Every row belongs to one group in each of 3 separate groupings. Each group adds its own fixed numbers to the row, and there is some noise. The rows also spread widely along 9 directions, which tell nothing about the answers.
(in the rows, 128 means zero)
Known rows, each followed by its group in each grouping:
[ 84 163 135  89  81 164 121 168 158 156 100  95  81 131  55 167 111 104
 173 148 134  70 158  84 173 146]
(4) lave fovuv
[131 145  96 127  98 189  73 202 137 156 173 182 164  95 151 121 123 135
  86  98 120 128 150 155 152  82]
(0) lave valu
[165 163  93 154  75  78 108  67 105 121 124  70 109 158 157 110 154 150
  82 167  92 134 134 103 143 153]
(2) Turo Golo
[151 159 105  81 133 139 113 120 133 151 133 126 174 104 177 143 146 105
 114 155  97 157 128 129 134 155]
(4) Turo valu
[133 122 143 134 106  98 137 125 101 122 114 113  44 154 118  94 115 147
  67 106 121 131 131 110 145 124]
(2) tupeg Golo
[152 167 131 102 120 155 106  96 169  94 141  99 156 139 110 142 205 148
 217 218 140 131 142 132 172 111]
(1) tupeg Noz
[151 115 151 139 114 107 159 107  79 124 119 108  51 181  95  84  99 127
  81 129 138 165 120 117 156 132]
(1) Turo far
[107  77 137 187 157 108 100 117 124  97 118 174 138 129 158 156  93 133
 120  85 142 134 105 127  82 119]
(0) tupeg far
[148 144 111 151 109 127  68  80 167 119 141 111 138 118 164 163 166 169
 149 156 129 110 132 111 120 133]
(3) Turo Noz
[130 148 135 113  90 154 151 147 146 117 157 130 117 106  71 102 139 150
 148 162 146 122 150 135 167  96]
(3) lave fovuv
[148 118 109 110 120 126 149 149  88 113 168 157 164 116 145  81 106  98
  66 124 102 166 124 171 127 114]
(0) Turo far
[136 126 136 106 124 129 111  98 166  96 142 112 152 129 139 162 169 125
 212 175 153 120 138 126 123 119]
(2) Turo fovuv
[164 157 155  64 130 128 118 100 137 138 124  79  64 174 144 139 192 122
 179 170 144 138 121 102 165 150]
(2) lave valu
[ 95 137 153  91 123 150 106 166 162 131 135 124  88 101 109 158 116 122
 153 113 127  73 132 103 129 136]
(3) tupeg far
[178 144 126 129  94 116 123 101  93 154 128  91  73 195 142 100 161 122
  79 165 120 163 139 129 170 139]
(4) Turo valu
[139 122 158 143 131  62 174  71 135  73 130 118  85  94 111 107 129 172
 124 136 127 114 116  94 114 134]
(3) tupeg Golo
[ 97 148  90 153 100 163  71 145 185 141 118 160 195  82 128 173  98 167
 141 128 126 119 147 128 126 128]
(3) Turo Golo
[153 136 131 139 110 111 122 119  84 151 112  97  69 198 140 102 142 121
  54 137 112 156 124 128 158 144]
(4) tupeg far
[134 191 113 116 136 125 125  81 155 120  80 125 158  80 132 141 119 176
  98 151  93 175 112 113 153 142]
(3) tupeg Noz
[ 92 139 124  84  92 159  88 221 157 148 207 129 150 106 146 147 144  73
 143 125 103  49 152 153  96 140]
(3) tupeg fovuv
[128 162 133  82 119 166 100 178 124 150 145 124  95 110 135 122 124 128
  84  97  94 111 128 112 159 132]
(1) tupeg far
[137 171 134 129 100  97 128  84 121 122  85  68  68 159 101 120 150 153
 136 167 117 137 134  94 176 135]
(2) tupeg valu
[116 167 138  56 155 150 116 139 155 130 125 126 149  87 136 161 132 102
 157 134  98 122 106 104 135 168]
(1) tupeg valu
[119 145 117 143  71 103 143 162  83 127 150 104  93 152  87  79 101 120
  58 129  91 110 141 123 146 139]
(1) tupeg Golo
[129 165  92 185 113 121  68 103 126 139 102 124 134 121 167 144 110 173
  50  96  85 138 115 100 125 144]
(1) tupeg Noz
[117 141 127  95 121 127 174 163  93 122 124 164 122  83 111  78  67 121
  39  97  88 166 117 134 155 119]
(0) tupeg Golo

New rows. What belongs after each?
[119 101 140 145 141 128 108 145 151 132 163 164 104 101 148 146 121 137
 131  86 149  94 121 114  87 130]
(3) lave valu
[ 74 127 138  95 134 137 103 152 168 127 120 132 121 100 124 192 108  99
 193  96 142  73 124  93  90 154]
(2) lave fovuv
[156 112 152 132 136  97 162  48 138  68 103 116 116 149 104 138 136 153
 198 187 165 163 120 105 150 123]
(0) Turo Golo
[127 147 129  70 152 152 115 148 125 135 117 153 140 125 164 140 121 101
  98 116  99 179 108 146 143 146]
(0) tupeg Noz
[124 146 116 126  98 136 108 157 123 138 116 130 110 142 128 107 126 146
  85 122 117 144 144 135 158 112]
(2) tupeg Golo
[126 152 176  68 146  96 188  82 145  94 102  98  58  91  81 122 123 141
 154 150 123 125 109  88 148 152]
(3) tupeg Noz
[108 191 119  87 120 194  84 137 192 158  94 125 147  97 119 182 136 162
 166 147 135 146 125 106 174 136]
(3) lave fovuv
[170 182  93 109  79 111 135 129 101 121 186 102 146 106 134  65 163 142
  66 159  68 122 130 126 162 143]
(1) lave Golo
[168 144 130 144 140 103 139  83 140  99 144 144 143  67 152  96 150 185
  86 134 109 153 116 128 128 112]
(3) tupeg valu
[117 165 110  77 108 134 153 119 131 111 105 116 175 115  93 138 105 112
 162 184 110 152 133 126 167 141]
(0) Turo Golo
[117 148 110 147 137 124 139  92 127 115  79 148 172 119  95 148  86 139
 152 150 132 183 114 120 153 128]
(0) lave valu
[126 153 113 125 103 144  71 149 148 153 164 122 115  98 176 152 135 142
  86  84 101  85 121 104 107 159]
(3) lave fovuv
[136 103 119 131 127 138 112 129 131 106 153 151 179 161 136 146 139  95
 171 169 147 153 136 170 116 115]
(0) Turo Noz
[113 168 106 129 117 128  90 116 135 132  88 113 140 104 146 146 112 151
  95 115  92 142 122 110 150 135]
(2) tupeg far
[123 101 176 117 139 150 108 163 156 138 146 150  49 130 136 138 131 143
 126  84 158 100 131 113 119 112]
(3) tupeg valu
[157 148 125 103 125 143 125 123 115 120 129 134 151 166 150 107 156 130
 115 175 119 200 118 161 172 118]
(0) tupeg Golo
[163 126 133 125 106 123 168 125 109 124 159 147  88 108 110  61 118 157
  58 127 130 161 135 143 161  95]
(3) Turo valu
[165 156 151  63 112 121 148 129 122 131 149  91  75 128 141  96 180 123
  95 153  99 116 137 106 165 142]
(4) tupeg Golo
[112 136  99 197  98 128  68 108 130 143  80 118 117 171 129 157 110 161
 115 120 138 148 129 111 141 123]
(2) lave far
[127  94 157 152 162 148  91 119 163 132 117 157 102 161 150 165 138 146
 163 122 175 156 121 132 115 118]
(3) tupeg valu
[131 148 119 115 131 151 107 131 162  91 143 142 191  80 132 136 166 150
 173 161 129 126 145 148 145  88]
(2) tupeg far
[148 132 123 157 132 122 140  88 146  97 121 154 135  72 118 108 136 197
 129 127 150 151 134 118 151  79]
(2) lave valu
[127  93 131 138 125 153 109 161 138 139 156 160 120 147 135 132 149 122
 124 120 155 123 150 153 120 104]
(4) lave Noz
[140 115 170 110 174 113 125  82 139  91 120 114 114 158 137 164 156 118
 193 154 147 142  98 104 111 157]
(1) tupeg far
[106 184  90 143 119 156  96 103 144 154  66 124 181 133  95 167  99 143
 148 160 118 180 118 110 171 155]
(1) lave valu
[101 158 130 106 141 167  59 123 176 140  75 108 129 135 145 199 141 139
 178 128 132 130 121  95 148 143]
(2) tupeg far
[123 121 134 166 124 133  95  96 139 110 100 124 123 144  98 162 107 155
 165 138 155 135 119 104 138 129]
(1) Turo far
[144 172 107 138  83 111 125  79 124 113 103  89  98  94 121 104 126 182
  74 135 106 142 136  93 169 117]
(2) Turo fovuv
[131 111 134 152 117  92 167 112  91 102 142 136 101 135 112  94  96 125
  91 116 127 139 112 124 120 121]
(0) lave fovuv
[166 108 163  97 138 160 148 167 139  93 204 168 115  95 113  75 169 139
 144 137 155 119 145 156 151  65]
(1) tupeg valu
[102 116 146 112 110 153 167 157 133 127 110 150 101 119  55 119  85 116
 137 131 160 139 159 131 159 100]
(4) Turo fovuv
[150 127 141 110 142 122 134 109 161  82 146 148 160  75 150 113 169 171
 146 138 135 140 130 127 130  96]
(2) tupeg Golo
[108 120 158 105 143  93 113 115 144 128 124  98  96 177 150 183 137  88
 176 142 121  96 105 101  82 197]
(3) tupeg Golo
[153 193 113 113  74 101 148 110 115 114 146  79  94  99 105  71 150 160
  67 167  72 111 140 120 169 130]
(3) tupeg Noz
[153  81 185 101 163 123 150 133 114 102 145 155  43 166 150 106 138 119
 114 106 161 154 111 139 126 105]
(0) tupeg Noz
[130 100 109 152 124 112  97 130 114 141 158 144 161 142 197 144 129  88
  77 112 111 132 130 143  69 160]
(4) Turo fovuv
[129 183 135  69 116 138 157 108 160 103 113  95 137  97  71 129 155 142
 185 205 114 132 138 122 179 127]
(3) tupeg Noz
[150 152 126 132 138 119 113  85 145 100 131 113 178 137 122 146 170 131
 194 198 129 147 127 128 141 132]
(1) tupeg valu
[ 76 145 155  71 143 163 128 175 140 157  85 137 110 122 101 169  74  97
 132 105 117 141 111 114 131 159]
(3) tupeg far
[102 118 135 154  98 162  83 179 137 168 135 138  65 164 120 144 103 141
  96  84 149 107 137 118 126 127]
(3) lave fovuv
[119 152 121 163 101 125  92  98 135 133  86 105  82 157 107 167 113 156
 151 137 138 114 123  77 158 136]
(0) lave valu
[129 154 143  57 108 143 161 139 125 144 125 103 109 123  94 123 131  86
 147 173 122 124 146 123 170 142]
(4) Turo valu
[120 102 159 111 129 117 143 121 164  97 153 134 106  86 110 145 120 143
 172 124 151  81 132  94 101 135]
(3) Turo Golo
[117 145 149 128 110 149  99 141 154 139  94 115  55 128 101 140 127 162
 137 115 149 110 145  95 170 100]
(2) tupeg valu
[125 154 119 114 140 132 126 103 178  92 132 149 213  64 138 150 147 159
 173 173 118 139 125 131 116 131]
(3) tupeg Golo
[153 121 132 158 156  91 120  91 141 104 156 157 141  68 188 121 136 169
  79  95 103 126 103 112  84 132]
(3) tupeg valu
[108  92 150 153 160 119 121  81 169  97  82 154 123 129 118 186 108 163
 199 117 175 145 117  96 106 130]
(2) lave Golo
[163 111 160 130 145  75 170  59 102  71 127 122  64 104 129 101 112 156
 104 110 133 132 100  83 129 125]
(0) Turo far
[117 171  88 137  81 151  67 164 137 141 151 121 180 135 135 146 146 110
 144 165  99  99 156 147 152 117]
(0) tupeg valu
[ 94 144 117  99 128 135 138 152 139 103 112 156 180  88  98 147  89 101
 151 140 104 130 129 141 130 120]
(0) tupeg Noz
[154 135 151  56 154 111 158 132 138 102 182 128 121  85 162 110 167 107
 117 134 103 110 110 136 102 146]
(3) tupeg Noz
[106 147 124  79 124 131 127 150 130 127 126 111 158 164 126 139 141  72
 163 174 114 151 133 159 130 150]
(2) tupeg fovuv
[165 147 118 123  95  84 122 114  94 117 165  81  88 172 165  82 182 115
  72 154  91 122 133 143 132 134]
(2) tupeg Noz
[157 121 108 132 130 171  83 149 138 137 166 170 186 128 181 122 147 145
  99 124 131 175 133 161 130 113]
(1) Turo Golo
[107 108 123 186 153 113  99  78 171 108 107 159 172  92 152 194 120 157
 172 113 148 115 121  94  74 141]
(4) lave fovuv
[168 114 148 141 127 144  77 107 147 101 169 117  97 172 160 148 197 147
 185 153 168 105 127 119 142 107]
(0) lave far
[141 144 120 147 138 138 118 102 136  88 106 152 178 101 119 124 128 163
 137 156 131 178 123 140 170  90]
(0) tupeg far
[ 83 161 117  95 105 133 160 169 121 139 104 128 130 119  69 120  71  91
  93 137  85 140 135 142 144 150]
(3) tupeg Noz
[136 130 145 105  94 107 154 144 129 108 191 116  70 100 103  92 148 135
 114 128 124  64 138 121 122 121]
(3) lave Noz
[117 105 168  76 158 155 152 156 160 108 146 164 143 114 114 135 134 112
 178 145 152 147 130 154 122 119]
(3) tupeg Golo
[138 136 135 123  92 131 140 124 153 100 177 103 125 147  84 120 173 128
 197 196 160  96 152 138 142 113]
(3) lave fovuv
[156 145 116  93  74 127 143 158  91 144 184 104 129 180 131  73 147  87
  84 185 105 149 150 180 147 148]
(3) Turo Golo
[102  97 143 189 132  83  96 100 149  97 134 131 115 125 137 171 109 149
 147 108 134  74 119  98  73 143]
(3) tupeg far
[ 90 110 148 133 167 124 106 110 136 126  90 135 124 155 120 194  84 100
 177 107 138 131  90  89  91 186]
(1) lave far
[116 116 140 103 132 148 104 174 148 139 164 152 151 111 145 153 157  92
 153 134 124 100 143 145 114 124]
(4) tupeg valu
[ 99 132 151  55 143 177  87 190 157 181 107 140 101 141 155 186 127  91
 135 102 124 120 128 106 127 168]
(4) tupeg Golo
[123 178 133  52 122 143 138 139 129 149 123 116 102  98 122 143 115 107
 138 125  98 116 114  88 166 158]
(0) lave valu
[108 118 130 174 154 139 105  84 191 108  88 163 167  81 127 194 118 177
 179 116 166 134 125  91 105 123]
(4) lave fovuv
[154 137 124 128 131 118 132 119 123 109 168 139 132  90 152 103 139 144
  91 117 110 131 107 113 123 136]
(1) lave fovuv
[163  95 149 148 134 122 104  88 126  93 143 123 102 176 149 139 161 144
 170 154 169 143 124 126 135 107]
(0) Turo far
[170 136 122 142 130  99  90 100 119 121 175 113  94 114 196 123 169 153
  73  97 103 100 110  95 102 149]
(1) lave Noz
[161 178 119  83  90 138 127 129 126 123 169  89 121 127 119 101 171 125
 132 175 109 115 127 115 169 138]
(1) lave fovuv
[152 151 146 114 110 102 135  91 139 109 142  85  92 139 127 120 168 137
 135 170 120 113 125 110 134 144]
(3) tupeg fovuv
[132 162  87 187 112  70 101  84 109 113 129 118 171  88 156 124 113 150
  67 123  68 111 111  99  99 160]
(1) tupeg valu
[124 132 153 125 158 158  59 100 198 125 105 131 124 128 162 201 162 172
 197 134 156 126 117  94 128 129]
(3) tupeg far
[149 142 144 139 111 110 120  92 112 135  97  83  46 194 118 118 159 143
 104 153 133 143 134 105 165 133]
(4) tupeg Noz
[161 199 108  80 101 144 123  99 157 128 131  96 165 104 129 136 193 150
 153 203 106 140 139 107 182 145]
(4) lave Golo
